The rows are grouped in 3 different ways at once. Each group adds its own fixed numbers to the row, and there is some noise. The rows also spread widely along 10 directions, which tell nothing about the answers.
In the rows, 100 means zero.
Known rows, each followed by its group in each grouping:
[111, 111, 115, 110, 95, 114, 87, 123, 107, 92, 89, 69, 75, 109, 98, 115, 96, 110, 100, 96, 94, 95, 102, 101, 90, 104, 99, 97, 109, 97, 117, 82, 104, 98, 114] : Q938 (2) Q688
[86, 98, 91, 89, 91, 98, 118, 92, 86, 103, 101, 117, 118, 76, 120, 79, 97, 86, 71, 107, 112, 112, 108, 93, 109, 81, 98, 102, 109, 103, 73, 98, 102, 109, 96] : Q154 (5) Q634
[85, 77, 58, 96, 91, 96, 100, 70, 102, 109, 113, 93, 115, 83, 85, 95, 89, 89, 80, 88, 95, 101, 108, 93, 91, 104, 111, 113, 113, 115, 87, 99, 109, 103, 116] : Q737 (0) Q634
[80, 93, 76, 106, 90, 106, 103, 103, 98, 116, 96, 98, 114, 82, 126, 84, 90, 90, 57, 96, 105, 101, 110, 88, 82, 92, 88, 111, 113, 102, 88, 97, 101, 100, 104] : Q631 (4) Q74
[90, 75, 111, 107, 110, 112, 110, 90, 101, 100, 109, 128, 72, 96, 88, 129, 87, 94, 88, 101, 102, 119, 103, 91, 87, 98, 103, 96, 93, 126, 99, 100, 110, 98, 110] : Q737 (0) Q74
[103, 134, 99, 107, 93, 112, 68, 104, 103, 91, 80, 69, 89, 98, 84, 104, 108, 122, 114, 100, 99, 86, 87, 108, 88, 116, 112, 96, 107, 77, 120, 83, 112, 101, 110] : Q938 (3) Q407
[104, 102, 78, 101, 88, 112, 108, 77, 86, 97, 99, 63, 102, 78, 85, 84, 82, 109, 95, 102, 96, 101, 102, 102, 100, 95, 111, 99, 125, 96, 105, 91, 109, 99, 131] : Q154 (4) Q688
[117, 112, 133, 97, 112, 95, 96, 144, 101, 81, 92, 113, 76, 114, 90, 118, 109, 121, 113, 109, 101, 112, 91, 100, 99, 101, 96, 95, 97, 118, 106, 92, 106, 110, 86] : Q852 (1) Q407
[91, 103, 90, 113, 79, 104, 85, 77, 89, 131, 109, 70, 125, 83, 118, 80, 97, 74, 89, 79, 113, 73, 90, 76, 85, 107, 105, 109, 92, 67, 101, 91, 104, 62, 87] : Q852 (3) Q634
[120, 99, 125, 98, 107, 85, 92, 95, 100, 86, 111, 109, 99, 112, 86, 98, 109, 99, 124, 105, 102, 90, 87, 109, 120, 105, 103, 112, 92, 90, 104, 100, 90, 85, 75] : Q631 (2) Q74
[112, 113, 82, 100, 88, 107, 86, 95, 102, 76, 94, 64, 96, 99, 68, 90, 95, 117, 105, 103, 96, 93, 89, 118, 116, 107, 113, 96, 119, 80, 106, 85, 94, 100, 121] : Q938 (5) Q74
[104, 100, 65, 83, 76, 105, 102, 80, 68, 93, 106, 104, 117, 73, 90, 82, 76, 83, 80, 93, 128, 119, 98, 89, 128, 94, 112, 107, 114, 109, 74, 88, 121, 96, 103] : Q938 (1) Q407
[97, 90, 113, 109, 101, 94, 101, 117, 102, 107, 105, 105, 104, 98, 135, 101, 99, 81, 81, 96, 109, 102, 105, 94, 92, 90, 76, 102, 84, 93, 95, 97, 79, 86, 83] : Q938 (3) Q74
[88, 91, 105, 112, 96, 90, 106, 88, 122, 89, 97, 82, 78, 115, 87, 117, 103, 109, 86, 121, 85, 101, 108, 121, 85, 93, 91, 95, 104, 104, 116, 92, 74, 113, 132] : Q631 (3) Q74
[84, 100, 101, 86, 116, 89, 84, 96, 136, 89, 105, 134, 100, 115, 109, 110, 124, 99, 99, 98, 95, 97, 119, 118, 86, 116, 97, 106, 96, 89, 86, 113, 76, 125, 98] : Q938 (5) Q688
[101, 88, 84, 97, 118, 104, 97, 110, 126, 79, 96, 83, 70, 116, 76, 115, 95, 115, 97, 91, 83, 104, 103, 117, 89, 113, 102, 98, 109, 106, 107, 95, 84, 120, 132] : Q631 (4) Q74
[93, 102, 90, 85, 109, 108, 89, 93, 95, 102, 104, 149, 108, 80, 112, 99, 97, 85, 95, 89, 121, 113, 99, 93, 97, 108, 104, 102, 91, 92, 83, 111, 113, 105, 86] : Q938 (1) Q407
[86, 116, 106, 103, 98, 109, 93, 93, 91, 112, 90, 124, 96, 83, 102, 105, 110, 107, 101, 120, 105, 108, 95, 96, 85, 97, 105, 106, 105, 98, 103, 105, 127, 115, 92] : Q631 (3) Q407
[97, 85, 114, 101, 106, 94, 95, 83, 103, 101, 121, 111, 83, 113, 102, 121, 97, 82, 101, 84, 113, 101, 102, 96, 101, 111, 99, 101, 78, 93, 108, 103, 88, 79, 93] : Q938 (5) Q407
[129, 92, 131, 93, 115, 81, 102, 121, 100, 77, 109, 100, 93, 115, 91, 108, 113, 110, 134, 102, 97, 99, 92, 111, 121, 102, 93, 100, 88, 99, 106, 102, 82, 98, 75] : Q938 (5) Q634
[80, 73, 84, 105, 109, 93, 89, 90, 138, 109, 119, 96, 83, 124, 96, 131, 95, 92, 88, 72, 84, 96, 119, 98, 60, 122, 99, 110, 92, 109, 105, 109, 85, 111, 122] : Q631 (3) Q688
[106, 110, 113, 93, 104, 96, 82, 114, 103, 98, 99, 125, 108, 99, 114, 88, 113, 91, 101, 94, 109, 88, 91, 98, 111, 104, 97, 116, 92, 85, 86, 97, 98, 91, 69] : Q631 (2) Q74
[113, 111, 113, 91, 112, 88, 91, 70, 112, 71, 100, 95, 108, 100, 81, 88, 125, 107, 134, 111, 99, 80, 89, 133, 120, 111, 110, 98, 89, 57, 107, 96, 68, 94, 101] : Q938 (0) Q634
[100, 119, 101, 116, 89, 125, 110, 96, 86, 105, 81, 80, 91, 73, 96, 88, 89, 115, 91, 122, 95, 101, 93, 104, 92, 84, 104, 89, 123, 87, 114, 87, 118, 101, 123] : Q154 (2) Q74
[86, 96, 85, 102, 98, 127, 94, 124, 107, 100, 93, 115, 78, 96, 115, 114, 73, 84, 57, 64, 111, 111, 107, 87, 83, 103, 97, 102, 101, 110, 78, 84, 115, 99, 119] : Q154 (2) Q74
[120, 80, 104, 99, 116, 90, 126, 91, 85, 83, 113, 101, 114, 84, 98, 85, 92, 100, 115, 126, 100, 115, 98, 118, 122, 82, 85, 87, 98, 87, 109, 110, 75, 95, 98] : Q938 (1) Q74
[99, 85, 124, 112, 81, 97, 103, 83, 76, 109, 119, 109, 104, 90, 118, 98, 89, 69, 82, 103, 124, 103, 100, 76, 110, 87, 92, 100, 82, 98, 102, 91, 93, 62, 83] : Q737 (1) Q74
[118, 126, 124, 96, 97, 104, 96, 86, 79, 81, 89, 110, 112, 78, 84, 78, 115, 117, 127, 140, 108, 101, 86, 115, 127, 88, 109, 96, 113, 78, 102, 96, 108, 106, 83] : Q938 (1) Q74
[124, 94, 90, 107, 100, 105, 114, 103, 91, 84, 98, 52, 97, 86, 91, 82, 81, 112, 105, 106, 94, 100, 91, 115, 117, 91, 94, 90, 115, 82, 117, 90, 84, 90, 119] : Q938 (4) Q74
[86, 118, 146, 112, 101, 94, 79, 111, 127, 98, 87, 102, 75, 124, 112, 123, 130, 107, 102, 108, 93, 79, 106, 101, 68, 107, 93, 100, 81, 93, 114, 90, 85, 104, 96] : Q154 (3) Q634
[84, 81, 76, 101, 121, 92, 105, 100, 121, 118, 111, 117, 122, 85, 120, 100, 112, 100, 96, 104, 79, 99, 118, 108, 65, 101, 87, 104, 103, 92, 103, 124, 86, 125, 101] : Q737 (3) Q688

New rows. What belongs after each?
[96, 99, 116, 87, 100, 102, 95, 77, 92, 88, 114, 143, 83, 102, 94, 111, 91, 76, 98, 87, 133, 112, 94, 95, 118, 108, 109, 103, 78, 97, 90, 94, 101, 87, 94] : Q631 (1) Q407
[95, 87, 99, 107, 90, 96, 86, 97, 122, 102, 111, 80, 78, 120, 98, 119, 89, 85, 84, 72, 97, 89, 109, 95, 87, 115, 103, 112, 93, 103, 105, 88, 89, 86, 120] : Q631 (2) Q688
[104, 121, 92, 89, 116, 104, 76, 117, 122, 85, 87, 102, 105, 98, 99, 90, 116, 116, 118, 83, 91, 79, 94, 116, 86, 118, 105, 101, 98, 65, 96, 97, 91, 116, 96] : Q154 (3) Q634
[82, 109, 127, 92, 93, 88, 77, 96, 127, 92, 98, 123, 82, 126, 116, 117, 121, 89, 87, 95, 109, 95, 112, 105, 89, 110, 97, 114, 83, 98, 88, 89, 76, 110, 102] : Q631 (3) Q688
[118, 91, 97, 84, 94, 100, 90, 85, 83, 91, 114, 102, 100, 98, 70, 93, 88, 98, 122, 80, 114, 103, 90, 88, 125, 115, 125, 118, 108, 111, 87, 95, 120, 94, 90] : Q631 (4) Q688
[96, 66, 100, 102, 123, 86, 101, 101, 121, 101, 123, 135, 94, 109, 116, 115, 100, 77, 93, 81, 96, 101, 112, 102, 90, 103, 85, 103, 78, 103, 94, 112, 75, 89, 89] : Q737 (2) Q74
[95, 106, 103, 94, 86, 92, 81, 119, 128, 73, 90, 90, 80, 124, 94, 119, 106, 104, 80, 89, 93, 94, 111, 103, 96, 111, 103, 112, 105, 118, 92, 74, 81, 109, 120] : Q737 (0) Q688
[102, 90, 88, 113, 95, 117, 115, 91, 75, 122, 105, 93, 114, 65, 120, 82, 75, 82, 80, 99, 110, 104, 90, 89, 102, 85, 92, 102, 104, 85, 103, 100, 113, 75, 97] : Q631 (2) Q74
[118, 106, 120, 105, 91, 88, 85, 92, 87, 94, 110, 89, 102, 103, 87, 104, 109, 101, 118, 102, 105, 93, 86, 92, 116, 108, 105, 110, 95, 98, 107, 94, 104, 76, 77] : Q938 (0) Q407
[115, 112, 116, 93, 98, 82, 103, 112, 98, 78, 89, 86, 108, 95, 96, 84, 122, 119, 112, 128, 94, 95, 102, 115, 115, 90, 96, 103, 115, 103, 99, 91, 90, 116, 91] : Q938 (4) Q634
[107, 88, 113, 97, 130, 96, 98, 81, 116, 81, 114, 121, 82, 108, 79, 113, 104, 106, 134, 102, 95, 96, 95, 123, 105, 114, 106, 88, 84, 75, 117, 112, 76, 98, 102] : Q737 (5) Q74
[112, 101, 107, 86, 103, 83, 102, 114, 108, 78, 99, 95, 100, 106, 95, 93, 109, 113, 108, 108, 91, 101, 110, 111, 106, 99, 99, 106, 114, 113, 93, 96, 88, 120, 100] : Q154 (4) Q688
[125, 104, 98, 93, 106, 111, 95, 117, 103, 81, 97, 90, 90, 103, 80, 102, 90, 112, 116, 88, 96, 102, 90, 111, 114, 108, 108, 105, 109, 98, 102, 92, 107, 110, 107] : Q631 (2) Q688
[109, 107, 103, 104, 98, 118, 105, 142, 104, 91, 86, 80, 83, 98, 117, 108, 83, 110, 81, 94, 101, 112, 103, 100, 96, 96, 87, 92, 111, 103, 100, 84, 97, 109, 117] : Q938 (5) Q688
[103, 119, 90, 105, 106, 122, 78, 108, 113, 104, 93, 80, 98, 96, 99, 96, 102, 112, 110, 79, 89, 79, 94, 105, 75, 120, 111, 100, 106, 67, 116, 100, 109, 99, 109] : Q154 (2) Q688
[111, 80, 100, 97, 131, 85, 107, 104, 126, 84, 114, 91, 95, 110, 95, 108, 106, 113, 125, 99, 78, 97, 111, 124, 91, 108, 89, 97, 101, 93, 117, 116, 69, 117, 108] : Q938 (4) Q688
[101, 100, 88, 104, 117, 133, 90, 97, 98, 107, 98, 116, 94, 78, 105, 98, 86, 89, 101, 78, 111, 98, 90, 99, 93, 110, 105, 97, 93, 69, 99, 104, 116, 89, 100] : Q938 (2) Q74
[113, 83, 81, 101, 91, 88, 99, 140, 93, 97, 103, 79, 96, 106, 86, 118, 90, 114, 94, 96, 87, 122, 106, 86, 93, 95, 93, 111, 120, 149, 96, 96, 121, 115, 94] : Q938 (3) Q407
[94, 82, 111, 91, 101, 99, 110, 66, 89, 106, 121, 144, 105, 86, 105, 98, 94, 71, 98, 97, 117, 115, 109, 94, 107, 93, 106, 110, 90, 106, 80, 109, 109, 95, 89] : Q154 (2) Q688
[94, 93, 100, 101, 107, 100, 96, 115, 115, 106, 107, 109, 103, 102, 120, 107, 102, 95, 86, 80, 96, 98, 106, 91, 81, 107, 94, 105, 96, 101, 94, 103, 96, 99, 95] : Q154 (0) Q688
[110, 138, 122, 91, 111, 109, 74, 98, 100, 83, 84, 117, 104, 90, 105, 90, 120, 110, 126, 102, 113, 83, 79, 118, 109, 115, 107, 97, 89, 50, 107, 96, 95, 88, 80] : Q938 (0) Q407
[77, 79, 112, 97, 105, 91, 113, 77, 103, 110, 109, 155, 95, 88, 110, 112, 110, 78, 85, 116, 106, 114, 117, 96, 91, 88, 97, 105, 93, 123, 84, 111, 102, 110, 95] : Q737 (2) Q634
[124, 88, 93, 104, 108, 115, 111, 113, 93, 93, 102, 78, 93, 87, 74, 111, 82, 121, 115, 100, 90, 117, 93, 98, 103, 98, 108, 98, 120, 116, 107, 99, 120, 110, 112] : Q938 (0) Q688
[106, 86, 74, 103, 96, 114, 98, 102, 81, 114, 108, 91, 114, 78, 91, 96, 81, 97, 94, 71, 102, 100, 90, 75, 93, 106, 112, 110, 107, 109, 90, 102, 133, 87, 93] : Q154 (0) Q634
[110, 124, 115, 95, 122, 116, 83, 86, 113, 76, 90, 110, 95, 92, 93, 94, 112, 107, 123, 99, 107, 81, 81, 126, 110, 115, 108, 93, 88, 44, 109, 93, 79, 89, 101] : Q938 (0) Q74
[118, 78, 123, 106, 89, 83, 114, 79, 69, 113, 131, 106, 122, 90, 94, 97, 100, 90, 120, 108, 104, 110, 96, 76, 116, 92, 105, 112, 98, 116, 100, 112, 114, 75, 65] : Q154 (0) Q688
[81, 82, 105, 108, 98, 106, 115, 92, 96, 125, 113, 117, 101, 86, 119, 107, 91, 84, 74, 109, 102, 119, 113, 79, 74, 88, 93, 104, 101, 116, 97, 107, 110, 103, 104] : Q852 (1) Q688
[114, 113, 101, 90, 93, 110, 85, 123, 91, 78, 91, 103, 77, 103, 70, 114, 89, 115, 105, 94, 108, 111, 92, 96, 111, 108, 117, 101, 108, 120, 99, 82, 122, 108, 107] : Q737 (1) Q407
[98, 105, 69, 106, 76, 108, 81, 93, 86, 129, 106, 82, 128, 75, 101, 76, 95, 95, 92, 85, 99, 90, 100, 70, 88, 107, 118, 122, 125, 100, 91, 103, 140, 91, 87] : Q154 (2) Q688
[89, 96, 70, 98, 117, 125, 88, 101, 105, 114, 101, 121, 94, 80, 101, 114, 87, 98, 89, 71, 104, 108, 95, 89, 74, 118, 109, 102, 100, 97, 95, 110, 128, 103, 105] : Q938 (0) Q407
[104, 121, 112, 109, 88, 94, 88, 84, 93, 101, 95, 81, 117, 90, 97, 81, 118, 111, 115, 125, 97, 81, 86, 110, 105, 99, 102, 102, 104, 68, 111, 96, 92, 93, 88] : Q631 (3) Q74
[114, 96, 124, 105, 100, 94, 91, 93, 112, 76, 108, 82, 72, 124, 81, 116, 103, 106, 112, 97, 101, 94, 94, 114, 116, 110, 102, 95, 89, 90, 114, 89, 75, 85, 107] : Q938 (5) Q74
[106, 93, 95, 107, 119, 126, 93, 117, 89, 117, 97, 102, 95, 76, 98, 106, 93, 109, 113, 84, 100, 105, 93, 80, 75, 110, 107, 101, 105, 103, 106, 111, 138, 102, 87] : Q938 (4) Q634
[116, 85, 85, 90, 110, 109, 97, 72, 99, 92, 119, 99, 97, 93, 76, 101, 81, 87, 122, 74, 108, 100, 96, 107, 111, 116, 116, 103, 98, 80, 103, 103, 102, 86, 109] : Q938 (2) Q688
